The same things were measured in two ways. Each way mixes the same 4 hidden numbers, adds some noise and spreads widely along 2 directions of its own, which tell nothing about the thing.
Some things both ways: the first way, then the second way.
[-13  -3   4   8  12   1   6   3  11   6  15]
[ -7 -15   9  -1  -9  -1  -8  21   0 -12  -2  -8   3  -5   2  -2]

[13  3 16 -7 10 -2 -2  1 -8 -4 -2]
[  1   5   7  -3  -2   6   0   2  -6  10  -3   5  -5  16 -12   0]

[ -6   5   5 -10   7  -2  -9  11  35 -23   1]
[-12  11  -9   9   2  -1 -12   5   2  -1   1  -3   4   1 -25   8]

[ -3  -2   3   2   5  -6  -4   6  16 -12   4]
[-6 10  7 -2  1  1 -4  9 -4  0  0 -2 -3  0 -8 11]

[ -8  -2   2  -4  -4 -12  -2   8  24 -15   0]
[-11   6   9   3   8   5  -9  12   1  -3   3  -9  11 -13 -18  11]

[-2 -4  5  5  8 -1  1  0  6  0  6]
[  1  -4  13  -2  -3   4  -6  14  -2  -7   1   0   2  -1 -10   3]

[ -3   4   6 -10  -1 -14  -4  13  10 -12   1]
[-13  10   5  -5   8   0  -4   7  -5   3   0 -10  -2  -1  -9  11]

[-13   2  -1  -8   3  -6   3   9   8   2  10]
[-4 -9 -2 -3  2 -2 -1 12 -2 -9  3 -3  2  4 -2  1]

[-5 -1 11  8 11  0  8  1  0  8 13]
[ -2 -10   8  -7  -6   1  -1  15  -4  -6  -2  -3  -4   5   4  -1]

[-3  0  5 -3 15  5 -2  2 14 -4  6]
[-11   4   6   3  -8   0 -12  13  -3   0  -5  -8  -1  -1  -8   6]

[-15 -14  -4  14  -1  -7   6  -4  26  -4   7]
[  3   8   9 -10   8  -1   4  12  -3 -10   7   0  -4  -4  -1  17]

[  3  -5  -4   3  11  -3 -14   4   4 -10   0]
[  9   4  17   1  -7   8  -4  11  -2  -6   2  11   0   4 -16   3]

[ 4  0 12  5 14  3  1  0 -4  4  7]
[-1 -2  9 -7 -8  2  0 11 -7  0 -4  1 -8 10  1  0]

[-2 -3  6 11 21  9 -1  0  3  4 11]
[  6 -11   5  -1 -16   1  -4  14  -3  -9  -1   9  -5  14  -2  -5]

[-7 -3  8  2  2 -7 10  0  6  4  7]
[  3  -1  -3 -12   6  -2   9   4  -6  -4   7   5  -8  16   2   6]

Other things, the second way, with their names:
j_19: [ -1  13  14 -13  10   4   7   6  -8   5   2  -4  -8   2  -1  16]
j_467: [ 14 -12  17 -16  -7   7  12   6 -12  -1   1  14 -11  21   7  -8]
j_417: [ 13  11   9  -1  -6   7  -1   2  -5  -1   3  18  -7  16 -17   5]
j_891: [ 16  -6   5 -11 -10   4   9   1 -11   2   1  20 -16  33   1  -9]
j_236: [ -2  10   9  -1  -9   4  -2   4  -9  10  -6   4 -12  15  -9   4]
j_501: [  5 -10  -2   3  -7   3  -5   6  -2  -6   2   8   3  14 -14  -5]
j_642: [  6  -5  12  -2  -8   3  -5  17  -1 -11   2   5   0   0  -6   4]
j_125: [ -4  -2   1   5  -1   4  -8   9   1  -4   1   0   7   4 -18   1]
j_162: [ -9   5  10  -9   1   1   2   7  -8   5  -4  -6 -10   6   0   6]
j_480: [-6  7 10  0 -6  1 -7 14 -3 -2 -2 -3 -4 -2 -7  8]
j_545: [-1  4  5 -4  0  1 -1  9 -4 -4  3  1 -5  5 -5 10]
j_458: [ 17   4  14 -17   8   9  15   0 -11  -1   9  14  -7  18  -1   7]
j_692: [-13 -12   2  -7   8  -4  -1  15  -1 -11   3 -15   3  -6   5   4]
j_311: [  5 -13  -2  -3   1   1   2   6  -1  -8   6   7   0  14  -5  -4]
j_82: [  8 -13   0  -7   4   1   5   9  -1 -14  10   8   2  10  -2  -1]
j_213: [ -6  -3  -5   3   6   3  -3   3  -1  -3   4   0   6  10 -17  -1]
j_910: [ -6   5  -2   6  -7   3  -9   3  -3   4  -4   3   1  14 -19  -2]
j_557: [  1 -10   5  -2  -2   2  -2  13  -1 -10   4   2   3   3  -6   0]
j_964: [  9   8  18   1  -5  11  -7  13   0  -7   4  11   3  -2 -21   8]
j_542: [  2   3  20   0 -14   4  -9  19  -2  -6  -3   2  -3  -4  -8   5]
j_474: [ -6  10   2 -11  17   2   6   1  -7   2   6  -5  -3   4  -5  15]
j_244: [ -6  -3 -13  10 -10  -2  -9   3   0  -2  -1   4   0  18 -17  -6]
j_938: [  6  -6   0  -1  -8   3   0   1  -7   3  -1  13  -5  24 -10  -8]
j_877: [ 3 -5 13 -3 -4  5 -4 12 -1 -9  3  3  3  2 -7  2]
j_994: [ -9  -6  12  -8  17   1   0  19   1 -15   7 -16  11 -21   2  16]
j_57: [ -8 -15  -5  -7   0  -7   2  11  -4  -8   2  -7  -4   8  10  -1]
j_309: [  1  15   4   7 -14   3 -11   5  -3   4  -3  10  -7  13 -24   5]
j_326: [  7  11  -2  -4   1   2   3  -2  -7   3   4  12  -9  21 -12   6]
j_228: [ 3 -7  3 -2 -4  2 -2 10 -2 -7  3  5  0 10 -7  0]
j_725: [ -4  15  18  -4   0   3  -5  14  -3  -2   1  -5  -1 -10  -9  18]
j_355: [  7   4   5 -13   5   2  11   1  -9  -1   7   8 -11  18   1   7]
j_178: [ 1 -5  2  1 -7  2 -4 11 -1 -8  1  6 -1  8 -8  0]
j_268: [  6   7  25  -7 -15   4  -3  18  -5  -3  -4   5  -9  -2  -2   9]
j_703: [-10   5   8  -4   3   1  -4  11  -3   1  -1  -9  -2  -3  -5   8]
j_218: [  4  -1  15 -10   7   8   5   7  -5  -4   5   4   2   2  -7   6]
j_431: [ -1   1   7   4   2   4  -8  12   1  -8   3  -1  11  -5 -19   7]
j_301: [ -6  -4   6   0 -10  -1  -8  16   0  -8  -3  -4  -4   1  -2   2]
j_735: [  8  17  21   3  -8   6 -11  15   0  -6   2   9  -2  -6 -21  14]
j_224: [  2 -19   7  -2 -13  -1  -5  19   0 -15   2   2   2   2   3  -6]
j_411: [ 2 -7 12 -3 -1  5 -3 13 -2 -6  3  0  4  0 -8  2]
j_31: [ 13  -8  11 -15 -12   2  11   7 -13   0  -1  13 -18  25  13  -5]
j_762: [  5  -9   4   1  -2   4  -5  11   2 -13   5   6   5   4 -11   1]
j_39: [  5  -1   7   3 -12   5  -9  12  -2  -5   0   8   0   9 -15  -2]

Some of these things the first way, each followed by its name:
[-8 -9  1 14 13  3  2 -3 14  2  9] => j_642
[ -7   2  -3 -19   2  -9  -4   9  -2  -1   1] => j_703
[10  4 20  0 17  5  2 -3 -6  2  3] => j_938
[-2  4 15 -7  3 -5  4  5 16 -9  2] => j_213
[ 10  -5   4   9  13  -1 -13   1   8 -17  -2] => j_417
[ -3   0  11   2 -12 -22   2  12  16 -16   1] => j_474
[  1 -13   0  18  19   9   0 -13   2   7   5] => j_268
[ -4   1   4  -8   6  -3  -6   8  14 -10   2] => j_125
[-12  -4   4  12  17   7   8   0   6  13  17] => j_224
[-6 -3 -4 -4 12  2 -5  1  9 -3  4] => j_480
[ 0  1 13  9 15  3  1  3 14 -6  7] => j_501
[-7 -4  6 15  7 -5  0  5 20 -9  9] => j_762
[  4   5  15 -11  18  10  -1  -4  11  -5   0] => j_910
[ -6 -11  -2  13   4  -5  -3  -1  20 -12   3] => j_725
[  2  -6  10  11  -8 -18   2   4   5 -11   1] => j_19
[ -8  -3  -4  -5   1  -8  -6   7  21 -13   1] => j_431
[-20  -5  13   8  -1  -3  23  -2  19  11  16] => j_692
[ -2  -7 -11   3  16   2 -13   3   2  -3   4] => j_542
[ 14  -3  26  26   9  -5   9  -4 -20   7   9] => j_467
[-24 -10  -4   5 -15 -21  13   8  22   0  11] => j_994
[-7 -2  1  0 13  3 -2  1  9  1  7] => j_178
